The same things were measured in two ways. Each way mixes the same 12 hidden numbers, adds some noise and spreads widely along 6 directions of its own, which tell nothing about the thing.
Some things both ways: the first way, then the second way.
[-0.45 -1.71  0.93 -0.04  1.64  2.24 -1.97 -2.18 -1.23  0.07 -1.69 -1.07
 -0.20 -0.19 -1.68  1.10 -0.39  0.52 -0.36  0.24]
[ 0.65 -0.78  0.06 -0.72  0.03 -0.24 -1.07 -2.96 -0.14  3.10  1.56  2.64
  4.66 -6.79  1.94 -2.67  0.44 -1.38 -1.33]

[ 1.53  0.26 -2.12 -1.09 -1.01 -0.26 -0.45  4.01  1.75  2.72  0.27  0.08
 -0.69 -0.43  4.43 -0.39  0.47  0.01 -0.24  0.75]
[-2.16  0.18  1.44 -1.14 -0.24  0.38 -0.86  0.22  1.49 -0.19  0.38 -2.03
 -1.10  1.00 -0.43 -0.37  0.15 -3.14 -0.15]

[ 1.08 -1.45  0.31  0.44  1.24  1.66 -1.28  1.79 -0.76 -0.06 -2.69  3.21
 -1.65  0.95 -1.14  1.72 -0.80  0.68 -2.17  1.56]
[-1.00 -0.19 -0.40 -0.20  0.81  2.09  0.84  2.53 -1.04 -1.00  2.07 -0.77
 -3.49  1.36  0.18 -1.91 -0.24  0.44  0.52]

[ 1.21 -0.13  0.74  1.13  0.30  1.18 -0.48  1.39  1.50 -0.73 -2.01  3.37
  0.15 -0.64 -3.05  2.54 -0.27  1.60 -0.58  1.07]
[-0.57  1.23  0.20 -0.84 -2.75 -2.22 -0.60  0.05  1.42 -1.56 -0.94  0.70
  1.95  0.48  0.28 -0.10  1.11 -0.21  1.38]

[ 1.19  0.65  0.51 -0.11 -3.02 -0.33  0.32  0.66  0.12  1.93  0.03 -0.52
 -2.20  0.76  2.00 -2.42  0.23 -2.40  0.98  1.20]
[-0.86  1.87  0.21 -1.31  1.70  0.91  0.24  0.86  0.60  2.59 -0.01 -0.74
 -0.67 -2.02  0.58 -0.32 -0.88 -2.33 -1.74]

[ 0.58 -0.31 -1.47 -0.63  1.48  1.40 -0.08 -1.85 -1.64  0.40 -3.71  0.77
  1.34  1.27  0.41  0.84 -1.52 -1.88  0.33  2.06]
[ 0.97 -0.44  0.35  0.12 -0.92 -0.42 -0.38 -0.06  0.49 -0.35  2.63 -1.51
 -0.67  1.93  0.61  0.00  0.48 -1.57  0.54]

[ 0.65 -0.76  1.66 -1.59  0.56  0.46 -2.23 -1.69  0.05  0.23 -0.08  1.90
 -1.72  0.78 -0.40 -1.77 -0.94  0.34  0.06 -0.31]
[ 0.33 -0.12 -0.43 -0.02 -0.75  1.97  0.93 -0.04 -1.84  0.01  1.28  0.77
  1.08 -1.51  0.07 -2.37  0.07  0.66 -0.61]

[-0.14 -1.17 -0.26  0.90 -1.44 -1.37 -0.76  0.79  1.66  1.13  0.79  0.29
 -2.52 -2.85  0.82 -2.12 -0.98 -0.88 -2.59 -0.18]
[-1.40 -1.49  0.31 -0.39  0.52  2.71 -1.24 -0.76  1.77  1.69  0.21 -2.14
 -0.77  0.05  0.81  0.81 -1.04 -1.39 -4.39]

[ 0.21 -1.41  1.53  2.35 -0.35  1.44  1.01 -2.87 -0.65 -1.00 -2.61 -0.33
  2.21  1.34 -1.90  1.87 -0.02 -1.04  0.82  2.41]
[ 1.71 -0.91 -0.61  0.94 -2.59 -0.27 -2.09 -1.41 -0.85 -0.83  1.08 -0.47
  0.50  3.00 -0.50  0.09  1.91  3.67  2.07]

[ 0.04 -0.54  0.21 -0.61 -0.44  0.71 -1.64  0.60  1.29 -0.40  1.87  2.28
 -1.66 -3.48 -1.63  0.07 -1.32  1.41  0.17 -1.53]
[-0.96  0.70  0.78  0.02 -0.69 -1.11  2.38  1.12  1.43 -0.87 -1.47  0.48
  2.51 -0.92 -1.16  1.02 -0.15 -2.41 -0.31]

[ 1.24  1.63  0.24 -2.13 -0.83  0.41 -0.82 -1.75 -0.70  1.20 -1.30  0.90
  1.39  3.20 -0.28 -0.39 -1.42 -1.23  2.27  1.60]
[-0.53 -0.67 -0.14  0.28  1.93  0.01  1.02  2.08  0.11  0.98 -0.61  0.51
 -1.18  0.16 -1.53  0.96 -1.98 -0.85 -0.67]

[-1.76 -2.17 -1.83  0.61 -1.54 -1.36 -0.38  0.88  1.46  0.95  1.71  0.04
 -2.82 -4.40 -0.42 -1.25 -0.27 -0.35 -2.13 -1.27]
[ 1.69  0.20 -1.02 -0.30 -0.62 -0.87 -1.74 -1.93  1.59 -0.31  2.18  1.34
  1.83 -2.13  2.06 -0.60  1.12  2.28 -1.38]

[ 0.14 -0.06 -0.86 -1.52  1.00 -0.91 -1.98  1.02  0.16 -0.22  0.48  0.38
 -2.79 -0.33 -0.03 -0.59 -0.03  0.93 -1.30 -2.54]
[ 1.67  2.02  1.41 -1.67 -2.78 -2.80  0.00 -0.33 -1.08 -2.01  0.59 -0.21
 -0.64  2.62 -0.01  1.21  1.02  2.02  3.98]

[ 0.44 -0.38  1.08  0.20 -0.56  0.99 -0.85  0.39 -0.30 -1.00 -1.63  2.92
 -2.65  0.43 -3.72  1.77 -1.76 -0.47 -2.21  0.66]
[-1.11 -1.57  1.08 -0.88 -0.96  0.59  0.52  0.22 -0.30 -2.31  1.56  1.13
 -0.26 -0.79  1.09 -1.09 -0.38 -0.38  1.35]

[ 0.74 -2.05  0.41  1.09  1.83  0.80 -1.27 -0.78 -1.29  1.05 -2.13  0.00
  0.51  0.96 -3.14  1.37 -0.80  1.91 -1.26  0.24]
[ 0.77  2.41 -1.05 -1.67 -0.33 -1.07 -1.12  2.35 -0.54  0.82  0.46 -0.43
 -2.51  2.46 -0.82 -0.11 -0.61  2.88  0.86]

[-1.19 -2.64 -0.88  0.68  1.62  0.83 -0.19 -2.08 -0.56  0.70  0.99 -1.10
  1.91 -2.39 -1.30  0.74  0.31  2.20  1.13 -1.18]
[ 0.20 -0.95  0.32  0.25 -2.10  0.13 -0.33 -1.43 -0.10 -2.62 -0.43 -0.58
  2.27  1.78 -0.38 -0.39  2.04  0.88  1.58]

[-0.01 -0.34  1.84  1.50 -0.34  1.33 -1.00 -1.73  0.77 -0.44 -2.83  1.02
  2.40  1.92 -3.25  2.28  0.76  0.70  1.03  3.08]
[-1.81 -2.37  1.58 -1.46 -1.38  0.10  0.41 -0.49 -0.19 -1.84 -3.22 -0.61
  1.93  0.79 -0.42  0.60  0.19 -1.64 -0.31]

[ 0.45  1.05 -0.05 -0.34 -1.24 -0.69  0.22  0.45  1.03 -1.24  0.76  0.20
 -1.95  0.88  0.67  0.91  1.24 -0.63  0.86 -0.27]
[ 0.63  0.01  1.04  0.23  1.06 -0.90  0.69  2.31 -2.10 -0.95 -0.34  0.66
 -3.45  1.72 -0.83  2.16 -0.38  0.11  2.92]

[ 0.38  0.03 -0.91 -1.79 -0.72 -1.08 -1.51  0.34  1.02  0.30  1.28 -0.52
 -3.54 -1.21  0.88 -1.32  0.29 -0.03  0.00 -1.86]
[-0.58 -2.99  2.54 -1.85 -0.67  1.47 -1.99 -4.14  0.71 -1.21  0.99 -1.71
  1.52 -0.97  2.12  0.46  1.41 -0.88 -0.43]

[-0.10 -1.51 -1.57 -0.16  0.25 -0.47  0.58 -1.81 -1.89  2.43  0.10 -1.98
 -0.28  0.55  0.22 -1.22  0.29 -0.81  1.15  0.06]
[ 1.98  0.53 -0.96  2.13  1.25  0.65  0.13 -0.55 -1.52 -1.12 -0.25  1.68
  0.88  0.25 -2.11  0.39  0.81  3.30  1.69]

[ 1.25 -2.55 -1.25  1.41 -0.19  1.08  0.20  1.05  0.11  0.37 -0.80  0.08
 -1.77 -1.88  0.11  2.01 -0.47 -0.33 -0.38  1.37]
[ 0.02  0.98 -0.02  0.19  2.54  0.87  0.84  3.38 -0.56  1.10  0.64 -1.49
 -3.37  1.13 -1.82  1.25 -0.76 -1.62 -1.58]

[ 0.61 -2.31  0.50 -0.02  1.35  1.51 -1.60 -1.44 -0.87 -0.95 -0.86  2.13
  0.20  1.14 -2.45  1.97 -0.02  1.40  1.51  1.43]
[-0.29 -1.84  1.33 -0.98 -0.82  1.54 -1.40 -2.81 -0.21 -0.85  1.51  0.00
  2.00 -2.72  1.24 -0.51  1.85  0.56 -1.75]

[-0.70 -1.31  0.59 -0.74  1.12  1.01 -0.59 -2.15 -0.79  0.27  1.85 -0.25
  1.10 -0.37  0.01 -0.27  0.35  1.27  1.81 -1.07]
[-0.08  0.59  0.17  0.23  0.87 -0.37  0.44  1.15  0.20  1.45 -0.28 -0.85
 -1.73  0.54 -0.54  1.10 -0.28 -1.04 -0.62]

[-0.74 -1.27  1.84  0.42  1.07  0.70 -2.15 -1.81 -1.40  0.28  1.23 -0.28
  0.72 -0.96 -3.61 -0.80 -0.15  2.41 -0.25 -1.36]
[-1.55 -1.31  0.58 -2.23 -0.15  2.73  1.01  0.07 -0.66 -0.21 -0.73 -0.77
 -1.06  0.61  1.08 -1.19 -2.51  0.17 -0.75]

[ 1.65  0.20  0.34  0.77 -0.04  0.58 -0.51  0.49 -0.05 -0.23 -1.30  0.76
 -0.50  0.43 -1.76  1.29  0.28  0.38  0.57  0.87]
[-0.19  0.19  0.27 -0.57  1.34  0.30 -1.00  0.01  0.54  1.65 -0.95  0.17
 -0.67 -0.86 -0.04  1.50 -0.90  0.34 -1.12]

[ 0.34 -0.66  1.92  0.40 -1.86  0.66 -1.99 -2.15 -1.27 -0.02 -1.22  0.96
 -1.18  2.14 -3.51  0.06 -0.61 -0.26  1.18  2.43]
[ 0.00 -1.87  0.42 -0.35  2.78  0.62  0.13 -0.50  0.77 -0.49 -0.12 -0.03
  1.13  0.02 -0.85  1.36 -0.27  1.17  0.00]

[ 1.20  0.44 -0.73 -1.84  2.06 -0.46 -1.69  0.05 -0.51  0.59 -0.97  1.30
 -2.50 -0.89 -0.30 -1.89 -2.01  0.17 -2.02 -2.56]
[ 0.99  2.16 -0.13 -0.39 -0.47 -1.79 -0.68 -0.16  2.07  2.41  0.10 -1.44
 -0.65  1.32  0.31  1.95 -0.49 -0.31 -0.63]

[ 0.29  0.61  0.49 -0.56  1.43  0.45 -1.08 -0.40  0.37  0.65  0.59 -0.89
 -0.38 -1.05 -0.10 -0.12  0.09  1.59 -0.22 -2.06]
[-0.43 -2.42  0.56  1.96 -1.39  2.40 -0.01 -0.77 -1.67 -2.57 -1.36  0.45
  0.40  2.57 -2.24 -0.02  0.49  2.59  3.36]

[ 2.25  0.83  0.41 -1.81 -2.19 -0.37 -0.91 -0.57  0.33  0.56 -1.33  2.39
 -0.42  3.47 -0.23 -1.03  0.04 -1.52  2.56  2.81]
[ 0.15 -0.36 -0.47 -0.72  2.74  1.00  1.80  1.90 -1.11 -0.18 -0.95 -0.50
 -2.07  0.79 -0.78  0.37 -1.87 -0.29 -1.69]

[ 0.76 -1.16  1.21 -0.10  1.41  0.33 -1.49 -0.18  0.95 -1.37  0.60  1.08
 -2.07 -0.77 -0.42  0.26  0.69  2.17 -0.27 -1.89]
[ 0.36  1.41 -0.89 -0.49  0.14  1.59  2.27  3.83 -4.62  0.03 -0.24  0.87
 -2.21  0.14 -0.44 -2.21 -0.37  0.64  1.27]

Other things, the second way, with their names:
q322: [ 1.91  2.54 -1.98 -0.06  0.99 -2.10  0.27  1.82  0.25  0.68  2.67  2.64
 -0.33 -1.52 -0.13 -1.35 -0.61  2.71  0.98]
q253: [ 1.03  0.82 -1.97  0.61 -0.91 -0.28 -1.24 -0.17  0.67  0.29 -0.11  0.03
  2.26  0.59 -0.57 -1.02  1.09  1.16 -1.50]
q678: [-0.08  1.64  1.21 -2.17 -1.81 -1.07  0.96 -1.20  0.19  0.08 -0.13  0.39
  2.04 -1.46  1.63 -1.12 -0.73 -2.44  1.10]
q854: [ 2.19  2.48  0.10 -0.32 -1.11 -2.69  0.62  1.44 -1.15 -1.86  1.55  1.33
 -0.14  0.63 -1.57  0.12  0.71  1.03  2.23]
q587: [-0.03  0.14 -0.49 -1.28  2.05 -1.35 -2.94 -0.41  3.63  3.45  0.66  0.31
  0.91 -1.58  1.15  1.51 -0.73  1.16 -1.53]
q934: [-0.30  2.33 -0.16 -1.27 -3.03  2.20 -0.15 -0.16 -1.93 -0.83  2.27  3.41
  2.16 -3.83  0.60 -4.05 -0.88  1.96  0.22]
q74: [ 2.01  1.04  0.10 -0.82 -1.41 -0.64 -0.89 -0.59 -0.82  0.73  4.37  2.11
 -1.80 -0.93  0.62 -0.86 -1.74  3.91  2.07]
q849: [ 0.06  0.05 -0.49  1.49 -0.92  1.94 -1.09 -0.43  0.63 -0.61 -0.29 -0.19
  0.03  2.07 -1.90  1.27  0.04  3.50 -1.01]
q810: [-0.79 -0.96  0.20 -0.34  1.15  0.95 -1.96 -1.00  2.06  3.10 -0.77 -2.16
 -0.59  0.44  0.33  1.64 -0.29 -0.23 -1.90]
q476: [ 1.49 -3.21 -0.47  2.38 -0.19 -0.41  0.01 -0.60 -1.97 -2.11 -1.21  0.29
 -0.25  1.92 -2.88  1.31  2.32  4.30  0.73]
q450: [ 0.26 -1.44 -0.61  2.15  0.76 -0.22 -1.22 -0.60  0.12  1.77 -0.97  1.35
  0.30 -1.20 -1.91  0.93  0.67  2.58 -0.35]
q800: [-1.81 -1.78  0.69 -0.85  0.64  3.03  0.84  0.04 -1.20 -0.73  0.28  1.47
  0.13 -2.12  0.39 -1.92 -1.67  0.36  0.56]
q903: [-1.06 -1.03  1.57 -1.54 -1.44 -0.56 -0.72 -1.90  1.31  0.51 -1.08 -1.38
  1.51  0.69  0.20  0.59 -0.78 -2.81 -0.28]
q132: [-0.55 -0.94 -0.01  1.72  0.57  1.88  0.23  0.26 -0.67 -0.45 -1.92  1.27
  2.31 -1.35 -2.12  0.58  0.94  0.63 -0.44]
q616: [ 0.02 -2.39 -0.16  1.10  1.04  1.35 -1.13 -0.98 -0.24  1.16 -1.49 -1.07
 -1.54  1.49 -0.87  2.04 -0.12  2.08 -1.63]
q693: [ 1.46  1.83 -0.76 -1.29 -1.37 -0.92  0.82  0.91 -0.55  0.53  2.57  1.23
  0.62 -0.74  1.59 -2.66 -1.39 -0.98  0.75]
q554: [ 0.51 -1.39  1.50 -0.52 -0.24 -1.88  0.98 -1.84  0.34 -0.73 -2.03 -0.07
  2.38 -0.41  0.26  1.24  0.52 -2.50  0.89]
q487: [-0.33  0.48  1.51 -1.95 -1.15  0.60 -0.04  0.13 -1.22  0.43  0.02 -1.06
 -1.58 -1.12  0.25  0.31  0.06 -0.70 -1.60]
q297: [-0.94 -1.91  0.41  0.09 -1.07  1.56  0.44  0.90 -1.25 -1.45 -1.14 -0.38
 -0.18  1.51 -0.88  0.18 -0.55 -0.53 -0.38]
q39: [ 2.52  1.63 -1.14  1.49 -0.14 -0.12  0.89  0.97 -1.95  0.42 -0.35  1.18
 -1.63  1.61 -1.41  0.67 -1.31  2.44  0.96]
q716: [-1.38 -1.01  0.41 -0.32 -1.54  2.22 -0.72 -1.51 -0.21  1.27  0.37  0.28
  0.61 -2.16  1.20 -1.73 -0.62 -0.67 -1.39]
q681: [-0.34  0.55 -0.37  0.18  1.83  0.81 -1.73  0.31  1.77  2.86  0.50 -0.71
  0.43 -1.97 -0.45  1.22  0.67 -0.05 -3.42]
q711: [-0.07 -0.51  0.12  0.37  0.36  0.22  0.40  0.91  0.01 -1.01 -0.13 -1.21
 -2.73  3.01 -1.26  1.37 -0.34  1.67  0.76]
q978: [-0.23  1.67 -0.37 -1.78 -0.97 -0.22 -1.36 -0.39  0.63  1.08  0.67 -0.45
 -0.90 -1.35  3.31 -0.95  0.86 -0.19 -1.67]
q197: [ 1.34 -0.10  1.13 -1.26 -2.17 -0.68 -0.28 -0.44 -2.57 -2.37  2.38  1.63
  0.42 -1.80  2.20 -1.97  1.66 -1.02  1.96]
q126: [ 0.45  1.19  0.08 -1.54 -2.68 -0.93 -1.97 -2.24  1.27  0.06  1.32  0.65
  2.24 -1.85  1.79 -1.40  0.87  0.60 -0.61]
q382: [-0.13  0.76  0.67 -0.71 -0.74 -1.48 -0.52 -1.43  3.17  2.34  0.72 -1.81
 -0.54  0.96  0.32  1.38 -1.22 -0.77 -0.64]
q636: [-1.17  0.34  2.04 -2.18 -1.03 -2.05  1.40  0.43  2.63 -1.39 -1.59 -3.63
 -0.54  4.49 -0.49  1.99 -0.55 -3.42  1.34]
q468: [ 0.32  0.73 -0.45  0.42  1.34  0.36  1.83  0.82  0.78  1.52 -1.39 -2.33
 -1.45  2.36 -2.25  1.71 -1.67 -0.56 -2.95]
q498: [ 1.65 -0.40 -0.19  0.71  0.43  0.02  0.07 -0.89 -1.82 -1.01 -0.54  0.80
 -0.29  1.44 -0.08 -0.02  0.33  1.63  2.72]
q26: [-1.42 -0.15 -0.36 -2.58  0.32  2.94 -0.87  0.39 -0.68  1.05  1.85 -0.59
 -1.01 -2.04  3.52 -3.03 -0.59 -1.11 -2.31]
q329: [-1.95 -1.12  2.05 -2.40 -1.01  1.27 -0.84  0.03  0.22 -0.80 -0.62 -3.82
  0.25  1.96  0.77  1.17  1.66 -2.96 -1.64]
q170: [-1.51 -2.51  0.48  2.26  0.30  2.10 -0.25  1.10  0.21  0.32  0.68  0.23
 -2.00  1.13 -1.89  0.44 -0.99  0.31  0.88]
q303: [ 1.30  0.91 -0.64  0.41 -0.62 -0.82 -1.96 -0.31  0.19  0.35  1.19  0.06
 -0.68  0.36 -0.62  0.91  1.61  3.40 -0.50]
q685: [-1.13  0.83  0.63 -1.26 -2.05  0.26  2.23  2.36 -2.32 -3.30 -0.99  1.28
  1.51  0.43 -1.02 -2.51 -0.20 -2.02  2.56]

Some of these things the first way, each followed by its name:
[-0.85 -2.27  1.03  1.15 -2.24 -0.61  0.17 -0.77  1.19  0.47  1.26  0.00
 -2.42 -0.84 -0.45 -0.71  0.06 -0.86 -0.87  0.09] | q303
[ 0.48 -1.56 -0.16  1.32  1.54  0.25 -0.34  1.50  0.10 -1.00 -1.78  3.01
 -1.35 -0.41 -1.76  1.12  0.57  1.16 -2.03  0.19] | q978
[-0.84 -0.11  0.67  0.28 -2.07  0.50 -0.27 -1.80  0.09  0.64  0.65 -0.55
  2.51 -0.22  1.25 -1.55  0.59 -1.35  2.28  2.13] | q693
[-0.13  1.09  2.65 -0.85 -4.15  0.12 -0.65 -0.87  0.05 -0.12  2.28 -0.42
 -1.80  0.94  0.13 -2.05 -0.60 -2.77  0.99  0.32] | q74
[-0.25 -1.12  0.33 -0.39  0.54  0.37 -0.75 -1.68  0.47  1.53  1.31 -0.31
  0.88 -0.81 -1.13 -0.02  0.13  2.10  1.27 -0.80] | q685
[ 2.01 -1.71  0.81  0.62  0.79  1.06 -0.98 -0.82  1.82 -0.47 -1.37  3.12
  1.78 -0.53 -1.51  1.20  0.07  2.20  1.60  1.84] | q253
[-0.09  1.00  1.45 -0.42 -2.05  0.78 -1.30 -0.16  0.81  0.90 -0.76  0.70
 -0.84 -0.15 -0.42 -1.28 -0.13 -0.90  0.29  1.11] | q636
[-0.31 -0.02 -0.21 -0.12  0.62  0.16 -0.19 -2.15 -1.55  2.05 -0.72 -2.52
  0.64  0.07  0.13 -1.51 -0.80 -0.50  0.13 -0.99] | q810
[ 0.43 -0.35  1.05 -0.56  0.80  0.26 -0.47 -3.36  0.16  0.16 -0.73  0.73
  0.51  0.62 -2.51  0.18 -1.34  0.30  0.50 -0.42] | q297
[-1.16 -0.34  0.44 -1.71 -1.74 -0.32 -0.71 -2.47 -1.53  2.81  0.03 -0.07
 -1.23  1.87 -0.78 -2.77 -1.66 -1.95  0.13  0.39] | q322
[ 0.81 -0.82  1.39  1.01 -1.72  0.19 -0.70  1.50  2.62 -0.47  0.67  1.97
 -2.05 -2.21 -1.10  0.09  0.61  0.57 -0.68  0.38] | q126
[ 0.51 -0.62  2.69  1.08 -2.57  1.38  0.56 -1.37 -0.30 -0.73 -0.39  1.56
  0.04  1.78 -2.27  0.71  0.13 -1.33  1.52  2.38] | q711
[ 0.37 -0.53 -0.24  1.12 -1.11  0.41 -1.02  3.11  1.38 -0.71  1.79  0.05
 -0.85 -3.52  0.71  0.13  1.62  1.07 -0.07 -0.44] | q678
[ 1.57 -0.95 -0.01 -0.37  2.04 -0.09 -1.44 -2.45 -0.68 -0.20 -3.19  2.01
 -0.66  2.29 -2.00  0.58 -1.46  0.88  0.23  0.63] | q329
[ 0.42  0.17 -1.85 -0.05  0.75  1.19 -0.69  3.76  1.23  0.13  1.55 -0.40
  0.73 -3.60  2.66  2.15 -0.59  1.45 -1.00 -1.37] | q170
[ 0.49  0.00 -0.44  0.45  0.93  0.55 -2.48  0.75 -0.17  0.18 -0.50  0.37
  0.54 -1.56 -2.31  1.22 -0.71  2.88 -0.04 -0.41] | q587
[ 0.63  0.02  2.27 -1.23  1.73  1.05 -0.96 -2.55 -1.09  0.50 -0.69  1.14
 -0.54  1.36 -1.98 -1.08 -1.52  0.27 -0.67 -1.29] | q716
